Each cloud of rows lies close to a flat space through zero, with a little noise off it, and is much wider in some directions of that space than in others. After each cloud: how many dimensions does that space have?

[[  12  -25  -40   26   59  -35   -7   14    3   -6  -11   -2  -54   16
    71  -23    4  -21]
 [  -6   11   31  -13  -52  -15   26  -15    5   -8   25  -13  -19   18
   -11    4    6   -3]
 [  79  -10   -7  -14  -32  -12    9  -27  -13  -33   -6   -1   -9  -86
   -59  -23   11  -19]
 [  15   -7   -5   34   11  -33   30   30   11    9   -3  -42   37   31
     5    4   -9   -8]
 [  -4  -18    2   15  -23   39   -5   29   -8   15   -7   42   -6   36
   -28  -14    3    0]
 [ -10  -13   26  -11   10  -18   34    5   -8   40   60   -4   35   13
   -16  -23   43   18]
 [ -10  -20   35    8   59    4  -80   13  -25   47  -14   60   38  -57
    18    7  -17  -32]
 [   3    3   18   46   46  -10   15    8   -3  -32   34  -14 -107   48
    18  -35    4  -34]
 [  26  -21   18   21   19    3  -39   11  -18   14  -25   -1   -8   14
    53   11    2  -42]
 [  -5   27   -6    8   17   -8  -13   -7   10   -6   -3  -13   10  -13
    26   18    0  -15]
 [ -36   -9  -12   31  -18   49  -44    7  -27   26  -40  -16  -13   44
   -24    5  -13    5]
 [   6   39   30   54   -5  -19   33   12   27   -7   -2   29  -14   28
     1  -31  -10   -2]
 [   8   18   51   33   -7    5   28   -1  -26  -15   11   50   15   73
     0    7   35   -3]
 [  57   57   23    0  -92   18   48  -27   18  -27   22   37   29  -50
  -112   22   22   36]
 [ -43  -28  -38   -9  -26   22   -9    4  -12  -19  -11   -9  -37   36
   -29   -8  -12  -14]
 [ -24   17   35  -12    5   50  -25    2   -5    1  -22   58   16    1
    34  -45  -19    3]
 [  32   19    8   -2   34  -29  -33  -73  -13  -37   19    4  -58  -79
   101  -53  -37   15]
 [ -11   11   35  -25   14   -4   16   34  -32  -25  -37  -19  -23   57
    42  -14   -2    6]
 [ -69    0   33    1   -9   38    7   39   15   47    0   67  -10   61
    23  -93   -4   16]
 [  10   47   -6  -30   11   20   -5  -35    9  -46  -41    4  -19  -52
    -4   -8    6    3]
 [ -23    8   12  -61  -33    5  -19   11  -39   31   32    6   77  -53
   -36   17    9   37]]

16

[[ 13   6 -51 -13   0  13  -1 -15  33 -12  -9 -26  18 -54  -7  64  29  -1]
 [102  30 -13   5 -46 -25 -61  21 -14  31 -39 -13 -42  13 -19   9   9  -1]
 [ 10 -17 -12 -11   9  13  13  16 -20  -8   1 -17  -7  12  -8  13   2  -6]
 [-17  15 -35 -10 -24  -6 -31 -34  15  -4 -15 -47   1  11  -3 -25  19  34]
 [ 54 -20  -2  22 -62 -74  -1  82 -55  27  19  15 -18   6 -21 -19   3 -15]
 [-53 -47  -9 -55  21  15 -34 -58  24 -37 -70 -17   3 -40   3 -14  73   5]
 [ 28 -31 -37 -37  26   1  -4   9  11 -14 -16 -40  13  -5 -37  27  45  32]
 [ 60   9  46 -33  10 -15   7   7 -50  -6  11 -10 -17  55   2 -50 -17 -27]
 [ 69  19   9  32  17  27  30  45 -34   8 -10  -2 -43  58  16  33 -77 -46]
 [ 42   4  10 -29   9   6  -3 -40   6 -41 -16 -65 -13  44 -38 -11  25 -15]
 [ 46  19 -21 -14   3 -10 -21  54  18 -21 -21 -37  -8  21  19  30  15  27]
 [ 20  17  55 -42  20  11 -36 -29  17 -11  -1   5  -3  15  -5 -24  36  14]
 [-47  -7   5 -14 -18 -25  -5  53   3   3  48  41  35 -47  27   3  34  36]
 [-35  -4 -35 -19  12  22  19 -52 -30  14  -2 -11  12  -6  20 -33 -29  -6]
 [  2 -13  12   6  19  37  -9 -33   7   0 -41   4 -27   8 -16  11  -4 -19]
 [ 14  26  22  18 -18  -8  26  67   5   1  80  39  24 -33  12  55  -3  -4]
 [-18   4  34 -36  -3  14 -27 -32  12 -53 -25 -29 -15  13  17 -19  45 -17]
 [  9  24  17 -33  23  -8 -15  30  39 -31  -2   4  21 -24  36  26  32  18]
 [ 18   4  27 -17 -30  22 -22  13 -17 -18  24 -11 -22  13 -16  11  35  -8]
 [-16 -23   4   6  13  26  12 -40  -5 -28 -56 -13 -29   5   2   4  -9 -54]
 [ 29  54 -27  12  20  22  -2 -35  30  18   2 -21  10   7   8  24 -40  14]]

11

[[-37 -44 -40  21 -13  -4 -33   2  25 -21  26  31  59  -3 -26  20 -10   5]
 [ 16  -9 -21  -4  -6   7  15 -11 -32 -22   5   1 -14 -44  18   8  25 -36]
 [ -5   0 -17   0   6 -49  59 -12 -68  -2   5  37 -27 -17  36  -2 -14 -63]
 [ -5   3  -1  11  -9 -16   6  -1 -16  13  -9   7   7  -9  -6 -16 -15   8]
 [-10  27  -1 -21  -2 -15  15  -7  -7  -2   2   7 -30  11  13  13 -13 -22]
 [ 20  17  37  -7  -1  17   0  -4   6  -5 -16 -32 -44  -2   4  -2  10   5]
 [ 14 -30  19 -33   0  47 -17  -6  19  -3 -19   2  30  12  25  53  54   1]
 [  7  19  -3  44   1  30 -23   1  27  40 -14  -1  20 -18 -17  15   6  44]
 [ 10   7  -5 -27 -42  26 -35  -3   7   2 -20 -10  33 -24 -10  13  19  26]
 [-16  -8  -8  36   9 -17   6   5  -4  35  -6  36  35   8  -1   5 -18  15]
 [-17  -4  -9 -25  -6  12 -23  -1  31  -7   8  12  20  19  -1  34   5   0]
 [ 14  57 -40 -39  15  25   4  -1  13  15  16   3  -5   4  21  34  26 -16]
 [ 15 -64  24 -30 -16  45 -21 -16   9 -70   0 -32 -21 -21  14  32  55 -32]
 [  3   4   8 -58  -7  25 -31  12  34   1  -7 -13  42  39  -3  12  22  25]
 [ -6 -13  20 -31 -25 -26   5  -4 -22 -26  -7  -4 -14   4  -1 -20 -18 -15]
 [ 11  58  -2 -27  -8  16 -22  11  26  39 -15 -15  21  15 -12  -5  -2  41]
 [ -3 -16  -1 -11 -13  -6   4  -7 -16 -21   1  -1  -6 -12   6   3   2 -19]
 [-16 -44  30  75  18  -3  -9   0  21  -5   5  -1 -15   4 -21  -9 -21  17]
 [ -4 -10   5  11 -12 -13  20 -17 -30 -15  -7  10 -37 -27  15  12  -6 -33]
 [ 18  16   6 -15 -12  54 -39  -1  44   2 -12 -26   4  -7  -5  36  38  24]
 [ 11 -14  -4   4   5  -1  11  -2 -15 -12   7  -5  -8 -16   5 -11  10 -14]]

8

[[ 10  27   8  -5   5 -13   0  23  31  -7   8  -7 -11 -11   6  14  -8 -20]
 [-23  25 -16  36   7  39  54  10 -34   0  26   0  34  27 -86 -47  12   2]
 [-13 -28  -5  20  -1  20   0 -27 -26   8  -6  -9   4  19  -6 -15   2  17]
 [ 18   7  -8  -5  -2 -10  -4   9   4   6   1  15  14  11 -27 -18   2   3]
 [-29   1  -8   9 -10   9  19 -14 -52  27  21  31  17  34 -36 -17  -1  21]
 [ -7  -6  -7  10  -4   5  19  -6 -16   4   7   6  11  18 -26 -20   9   9]
 [-18 -23   1   6  -5   2  30 -11   2 -17  -2 -18 -13  -4  20   4  24  -2]
 [ -7 -10  -9   5  -6   6  -4 -13 -28  15   1  10  12  18 -19 -10  -5  11]
 [  0   0   8  -3   4  -3  -8   2  19 -12  -7 -19 -18 -21  33  27  -5 -16]
 [  8   4  -3 -23  -5 -13 -12   4  -9  10  -3  30  12  -4  -2  -1   3  11]
 [ 18 -20  -4  -2   6   9 -19  -7   5  -4 -21  -4  10  -8   6 -16   7  12]
 [-12 -22  -4  14  -6   6  -1 -21 -16   6  -3 -11  -6  13   2   2  -3   5]
 [-14 -32   0   7  -9   3  -1 -28 -23  14  -1   4  -5  22  12  -7   3  21]
 [  9   6  -8 -40 -27 -41 -29  -5 -47  55  16  89  28  43 -32 -12 -13  38]
 [ 14  -1  -7 -36 -23 -40 -14   1 -24  32  10  67  21  30 -24 -15   3  28]
 [ 13  -6  -4  -8  -1  -4  -4   2   3  -1  -7   9  10  -1  -5 -13   9   8]
 [ -4   8   3 -17  -5  -5   2   5 -19  16  12  40  14  12 -10 -17   8  24]
 [ -2  17   2 -17  -6 -17  -8   9   0   6   6  13  -6 -11   9  26 -11 -11]
 [-32   4   4  20   4  20  33  -3  -9 -12  11 -23  -9  -6   4  11   6 -10]
 [ -6  -8 -11  -6 -12   0   6 -11 -41  24   8  40  26  30 -35 -29   8  29]
 [ -8 -10   9  11   9  15  -3  -8  11 -12  -8 -27 -17 -14  32  12  -2  -6]]

7

[[  31   56   31  -14  -16   -4   23   -7    6   -7   67    0   42  -11
    27   23   23    5]
 [  14   21    3   54    6  -29   21   20   52  -39   14   37   15   14
    75   12   41  -77]
 [  15  -29  -28  -17  -44   52   -5  -10   14  -13  -11   -6  -59   -8
   -23    1   41    1]
 [  23   25   11    9   15   -7  -17    7   24  -23   30   49   25   43
   105   51   12 -108]
 [  35   11  -34   30   83  -12  -21   19   36    6   -1    9   40   19
   -30   -7  -63   32]
 [  51  -11  -11  -36  -44   16   69  -62   31    6   15  -57   17  -52
   -30   18  110   12]
 [  -6   -3    1   -2  -62  -22   20  -30    9    8  -16  -25   -6  -25
    58  -13   44  -38]
 [   8  -14  -16  -12   21   36    7   -6   14    8   -7    4    3   -2
   -26    1   -2    6]
 [  66   36   52  -95   20  -25  -55  -33  -16   23   30   -1   18  -29
    39   37   -9  -28]
 [  55   52   45  -53  -12   27  -20   -8   28  -19   63   44    5  -10
    67   36   28  -60]
 [  -6  -20    9   -7  -38   19   16  -18   -7  -20   -3  -10  -11    0
   -32   -7   33   18]
 [ -32   18  -23   17  -34   12   34  -18  -32   56  -19  -53    3  -22
   -70  -13  -28   84]
 [ -31  -26   69  -81   -8   -5  -13  -18  -71   -7   17    9   12   -2
    31   19   18  -16]
 [   2   53  -31   32    6  -28   20    7   42  -21   32   -3   49   16
    60   13   26  -45]
 [ -12   10  -26   20   11   -7  -15    9   35  -75  -26   31   16   20
    13   -8   17  -22]
 [  18   50   59  -91  -10   -8  -55  -27  -44   47   54  -10   26   -8
    29   12  -52    1]
 [  93   63   12  -50  -23  -28  -26  -30    6   -4   54  -43    8  -29
   -29   32   30   41]
 [   8   86  -15   33  -29    1   25   -8   56  -30    0   20   11   -6
    38   27   53  -60]
 [  -6 -117  -40  -19   67   43   32  -16  -27   34  -51  -17    3  -13
   -66   11   -5   55]
 [ -13   15   13  -15   -1  -18  -13   -7  -27   30   18  -34   15   16
   -41  -10  -26   23]
 [  -6   46  -85   39   -9   43   -1   14   60   10  -10   -3  -24   19
   -10    1    0  -32]]

13

[[ 26 -44  64  13 -57  17 -52 -45  -3   4 -20  49 -91  -2  -7   2 -27 -75]
 [  7 -11 -46 -21 -23 -23  40 -11   0 -56  25 -18  59   4 -22 -26  19  37]
 [  9 -24  36   4 -15   8 -25 -19  -2   8 -18  18 -53  -1  -7  -3 -27 -41]
 [-11  19 -11   3  25  -1   7  17  -3  13  -2 -10  18   0   9   4  11  19]
 [ 15  -7  36  20 -43   0 -27 -15 -20   2   3  44 -23  15   5  -8 -14 -39]
 [ 11 -24  18 -11  -8 -16  -5 -12 -12  -6 -14  -1 -18   9 -24 -28 -35 -21]
 [  2  -7  -5 -21  15  -8  14   8   1 -14   1 -16  15   6 -19 -18 -21   9]
 [  4   3 -10  12 -19 -16   3  -4 -18   0  -2   4  16   4   1 -15  10   3]
 [ 22 -43   7   4 -61  -5 -14 -47  -4 -22  -9  17 -35  -8 -15 -13   6 -30]
 [ 17 -13 -18  -7 -27 -44  21 -12 -29 -26   0  -7  38  14 -26 -51 -11   7]
 [  3 -12 -19 -19   0  -3  17  -6  10 -24   8 -15  13  -5 -12  -5   1  15]
 [ 14 -31  26 -26  -5   0  -5 -13   3 -21  -2   0 -26   8 -25 -15 -43 -24]
 [-13   1  59  16  30  28 -51   8   6  66 -40  11 -86 -14  17  31 -26 -50]
 [-11  17  34  -2  51 -18 -11  34 -25  43 -25  -8  -7  19  -5 -28 -59 -18]
 [-16  16 -44   0  31 -13  25  14   8   9  -8 -39  33 -16   4   4  34  41]
 [  3  -1 -36 -19 -16  19  32  -6  26 -52  42  -3  42  -1  -1  18  33  37]
 [  2  -1   7   6   8 -22  -8   0 -20  24 -28 -12 -11   0  -9 -20 -15 -16]
 [  1  -9   7 -15   8  -1   4   5   4  -9   3  -5  -1   8 -12  -8 -26  -4]
 [-13  25 -15 -12  35   2  21  30   6  -2  15 -16  38   7   5   2  -2  33]
 [ 19 -39 -12 -42 -22  -5  28 -21  15 -64  25  -9  19   8 -36 -18 -21   9]
 [  2  -1  -6   0  -9   2   4  -4   2 -10   9   4   7   1   1   3   9   5]]

5

[[  5 -12  10  -7   7  -3  17   7  13 -11  -9 -17   0  -7  11  -5   4  -5]
 [ -1  -2  -9   3   7 -18  -1   3   4   1  -6  -5   2   2  19 -13   9   6]
 [-14   6  -7  10  -1 -13 -36 -12 -18  20  -2  25   1  18  -4   1 -10  -2]
 [ 11  18 -20  19 -11  -5 -10  -7  -7  17  27   6  -8   7  10 -11  11  24]
 [ 16  16 -14  15 -10   5   5  -2  -2   5  24   1  -7  -2   7 -11  13  23]
 [ -7 -16  -1  -7  17 -19 -11  -3   6  -2 -22  -3   1  10  18  -7   0 -10]
 [ -5  -7   7  -2   1   5   0  -1   3  -4  -5   0   9  -3  -8   5  -4 -10]
 [-22 -26 -26   4  40 -73 -40  -9   9  17 -40   1   0  20  62 -38  10   3]
 [ -9 -22   1 -10  24 -25   3   2  16 -10 -29  -9   0   0  25 -12   2 -13]
 [ -8  -7  -1  -4   7 -14  -5  -1  -1  -1 -10  -1  -1   5   5  -5  -6  -5]
 [ 10   9  -7   5  -5   5   8  -2  -3   0  10  -4  -6  -6   1  -1  11  13]
 [ 12  19   5   4 -17  28  14   6  -4  -5  23   0  -2  -9 -20  13  -1   6]
 [-25 -11 -31  14  28 -69 -57 -16  -9  31 -27  24   1  33  44 -29   3   4]
 [ -1  -1   2   0  -2   4   4  -1  -3  -4  -4   0   2   2 -10   8  -6  -8]
 [ 14  11  14  -1 -12  29  27   7   0 -12  17 -13  -3 -16 -23  13   1   3]
 [-22 -41   5 -22  41 -37  -7   3  21 -14 -53 -11   5   4  32 -12  -4 -27]
 [ 23   5  17  -7 -16  42  45  17  12 -26  16 -22  -1 -27 -22  14   7   0]
 [  1 -17   3 -10  15 -13  13   6  14 -10 -14 -20  -1  -9  21 -15   9   0]
 [  0 -18   8 -12  15  -5  12   3  10 -11 -13 -12  -2  -6  11  -5   3  -8]
 [ -4   1  12  -5  -3  17   6   1   1  -7  -2  -2   5  -5 -18  14  -9 -12]
 [ 18   4   3  -5  -5  16  23   7   6 -12  12 -14  -1 -13  -2   2  12   6]]

3

[[  3   7 -15   7  -5 -14 -13  13   6  -7  -6  -2  -2  -2   7  -4  -6 -23]
 [-12   3 -12  18   0   8  -7  32  12  -8 -20 -30   2  -2   2  10 -13  -1]
 [-17  -7  12  -1  -5 -10 -20  10  11   2   2 -13 -14   8  -7  12 -11  13]
 [ 32  -1  43 -51 -12 -19   6 -59  -9  14  44  60 -10  18  -9 -23  29  -2]
 [ 25  10  71 -20 -15  28   0 -40  -7  -7  -4  20 -37  15  54  22  13  11]
 [ 16   2  -2 -14  -1 -16   0 -19  -8   2  13  34  -1  -3   9 -15  15 -24]
 [  9   0  45 -16   1  31  17   0   1  -7  -5   1  -6  13  11   9  17  19]
 [ 11  -3 -10 -16  14  16  47  -8  -7  12  13  11  43  -3 -30 -26  21  17]
 [-23  -2 -17  22  12  26  10  24   1   1 -25 -27  10  -9  16  12  -4  12]
 [ 10   3  42 -17 -15  -4 -17 -44  -8   2  14  16 -35  12  17  13  -4  12]
 [ -1  -7  39 -28  -4  -4  -3 -35  -4  14  21  31 -13  11   9  -1  18  17]
 [ -4   6 -36   1  -2   2  26 -25   0  21  11 -13  40  -5 -25 -18 -13  30]
 [ -9 -23  27   4  14  15  -4 -20 -19   0  13  -9 -17   2 -22  23 -10  37]
 [  3   6  39  -8 -17  10 -12   2  12  -8  -8 -11 -25  17  17  17  -2   9]
 [ 21   4  -6  -1   2   4  12   3  -3 -11   0   1  10  -3 -11 -10   1 -14]
 [-11  14 -25  31   1  23   3  16  -2  -7 -35 -23   3 -16  47  13  -8  -9]
 [-15 -13 -19   7  13 -21 -13  47   8  -7  -1  -1   6  -5 -28  -7   5 -22]
 [-11   4  -9   1  -8   6   9 -20   8  15   5 -24  16   3 -11   1 -19  37]
 [ 12  13   6  -1  -6   5   2 -23  -8  -2  -5  18  -9  -3  40   0   9 -16]
 [ 36   1  35 -30 -13  -6   6 -32  -2  -3  32   8  -6  20 -44  -6  -7  17]
 [ 25  25  11  -4 -26 -19 -31 -15   3 -15 -11  24 -37   1  63   5   1 -48]]

7

[[  -3   10   41  -61   51   94   26    2   23  -15    0   30   39   14
   -12  -12  -11   11]
 [  60   -9   16  -11   -9   37   45  -22  -18   44    0   22    7  -17
     3  -17    5   -4]
 [ -20   34   73  -34    1  -12    4   -7   21  -14   -8  -75   11   22
    82    7  -52   -5]
 [  19    9  -44  -14    3   -9  -46    0  -28   12  -39  -40  -50    7
    15  -19    4   -6]
 [  73   -2    1  -65   44    3  -79   42  -18  -13  -25   84  -39   16
   -41  -32   72   21]
 [ -18  -32   36  -17  -12   13   -4  -15    9   25  -18    4  -33   28
   -17   54   29  -55]
 [ -42   32   29  -44   -5  -23    4   -5  -13    5   20   23   45  -11
   -95   28   26   -8]
 [  28  -22    9   13  -11   16   25   -7   -1   -9   -8  -47  -29   25
    68   -4  -18  -15]
 [  15   18   34  -58   51   35  -53   41   41  -41  -47    2  -21   45
    56  -18   -8    5]
 [  22  -18   85  -36   14   58   53  -28   32   27   -5  -16   22   11
    70    5  -36  -26]
 [ -28    1   45    2    6   26   34   10   38  -90   21  -85    4   52
    80    3  -50   -3]
 [ -27   -2  -21    7   21  -19  -58   14   31   32  -18   67   10  -32
   -28    6   13   14]
 [  61  -28   -3  -63   55  -39  -10   30  -15  -11   72   48   33  -47
   -21  -26   45    4]
 [-112   66    7    7  -38   -8  -43   -9  -19  -84  -18  -29  -16   73
   -99   30   -3   40]
 [  39   -8    7  -40    6   -8  -39   20  -23  -37  -25  -34  -76   59
    19    6   37  -29]
 [  -3  -27  -60  105  -35  -40   20   -5   28   78  -13   17   24  -75
    45    9  -31  -17]
 [-114  -32    3   60    3    2   -8  -95   25   14   43  -19    7   -1
    46  -19  -67   93]
 [   8  -37   39  -10   17   -8   -6    0   21  -44   17  -42  -48   45
    88    6   -5  -11]
 [  47   44  -45  -26  -11   49    4   28  -50  -49  -50  -82  -51   46
     0  -34   -2  -18]
 [   5   24  -44    8  -20  -44  -27    9  -21   54  -22   18    6  -48
   -44    2   13   -8]
 [  83    2   47   -8    6  -28    9   23  -24 -100   39  -50  -37   64
    96  -64   -9   56]]

10

[[ -9  12   7  -3  12   5   8   9   8  11  -8   0   5   2   6   3   6  -5]
 [-11 -17  -4   0  -6   1   2  -2 -17   5   5  14   2 -10  -5   5   4 -16]
 [  8   4   3  -2   8  -3   6  21   3  -5  -5  -6  -1   5   2   5  -4 -18]
 [-30  -5  -3  13 -27   2  -4 -21  25  -4  -3  14  11 -11   8 -12  -8  45]
 [-10   4   7   9 -16   4  -1 -10  11  -1   3   7  10  -4   8  -2  -8  15]
 [ 49   4   7  -3  19  -1  -8  17 -30 -16   8 -32 -24  19 -21  10  -2 -25]
 [ -9  -4 -11  -3   8 -12  10   5  18  11 -10  12   4  -8  10  -2  -4  -4]
 [-14  11   7   5 -13   6   0  -1  20  -7  -3   1  13   2  12  -6  -4  20]
 [ 17 -13 -12  -4   0   0  -2   3 -18 -14   8   2  -7 -12  -8   7  -7 -11]
 [  2  -8   2   6   3  -3  -5  -7 -13   9   2  -2 -10   1 -11   2   3   0]
 [ 25 -11   8  28 -22 -14 -25 -10  -3 -24   3 -34 -29  25 -25 -10 -16  37]
 [ 71  -1 -15   5  -5 -23 -16   5   6 -38  11 -28 -23  15  -7  -6 -37   3]
 [ 10  -7  -9  -2   3  -7  -4  -1  -3  -4   0  -5 -10   2  -6  -3  -1   3]
 [  6 -29 -20   3  -1 -17  -5 -11 -13   5   3  10 -15 -11 -13  -1  -5  -2]
 [ 21   3   0   1  -5  -5 -12  -6  -4 -11   6 -16 -10  15  -6  -8  -3   8]
 [ 14 -11 -11   0  10  -8  -1   5  -9  -4  -1  -4 -14  -4 -11   5  -5  -3]
 [  5  -8  -9   3  -5  -2  -9 -16  -4  -4   4  -2  -9  -4  -9  -5  -1  20]
 [ -5  -6   2   8 -12  -2  -1  -2   3  -4   1   4   1  -2   0  -1  -7   4]
 [ 27   6   1  -3  14  -6  -7  -2 -10   3   3 -18 -15  15  -8  -2   4  -6]
 [ 24  18  11  -7  10  -5   1  20   3  -4  -1 -19  -1  25   5  -2   2 -23]
 [-14   0   2  -5  -6  15  -1  -5 -12  -4   5   7   9  -7  -1   2  10   0]]

8

[[  4   0  -7  -3  11  13   3   2   4   9   7  -4  10 -10 -14  -8  -7   1]
 [ -7 -18   4  53 -26  -7   9 -18  36 -13  30  -4   0  35   2  14  20  25]
 [ -4  11   0 -23   5  -5  -9   8 -23   5 -27   5  -6  -9   8  -1  -8 -18]
 [-11 -11  14  17 -28 -29  -9 -15   1 -24  -7  12 -12  18  20  14  19  -4]
 [ -1  24 -29  -9  29  37  27  12  -5  27  10  -2   4   0 -20   5 -19   8]
 [  0 -33  43   4 -32 -38 -35 -15   4 -36 -14   0  -7 -16  17 -22  25 -14]
 [  8  14 -19 -11  26  32  17  13  -2  26   9  -8  12 -11 -21 -11 -20   5]
 [-17  35 -30  -3   9  12  29   9 -21  15 -10  18 -13  32  13  41 -18   5]
 [-11  27 -26  12   3  21  29   6  -1  14   7   9  -5  41   5  38 -12  14]
 [  0 -50  50  36 -55 -58 -38 -28  26 -49  -3   1 -13   1  19 -17  42  -8]
 [  6 -18  11  17  -9  -3   0 -10  20  -7  15 -11   4  -6 -11 -15  13   5]
 [ -7   3  -1  -1  -2  -2   1   1   0   3  -3   3  -4   9   3   7  -2   4]
 [  1  19 -30  -5  34  41  23  15  -2  32  16  -7   9   0 -21   4 -22  10]
 [ 21 -29  31 -34  13  -8 -35   3   3  -6  -2 -24  17 -69 -19 -61   9 -24]
 [ -8   1  15  -6 -22 -37 -17  -6 -17 -20 -30  19 -12  14  30  17  11 -14]
 [ 10  26 -26 -37  45  43  16  21 -18  33  -1  -6  13 -27 -28 -15 -29  -4]
 [ 11 -10  22 -36   3 -18 -33   9 -21  -8 -26  -2   0 -40   4 -28   4 -27]
 [  9 -34  35   7 -24 -29 -30 -11  12 -29  -1  -8   1 -18   4 -28  23 -11]
 [  0   8  -9 -13  16  12   5  11 -13  12  -7   1   2  -6  -4  -3 -14  -8]
 [ 15 -25  27 -24   1 -11 -34  -2   1 -14  -8 -13   9 -54 -13 -52  15 -22]
 [ 12 -74  76  27 -61 -70 -68 -40  33 -69  -3 -16  -3 -39  18 -59  64 -21]]

3
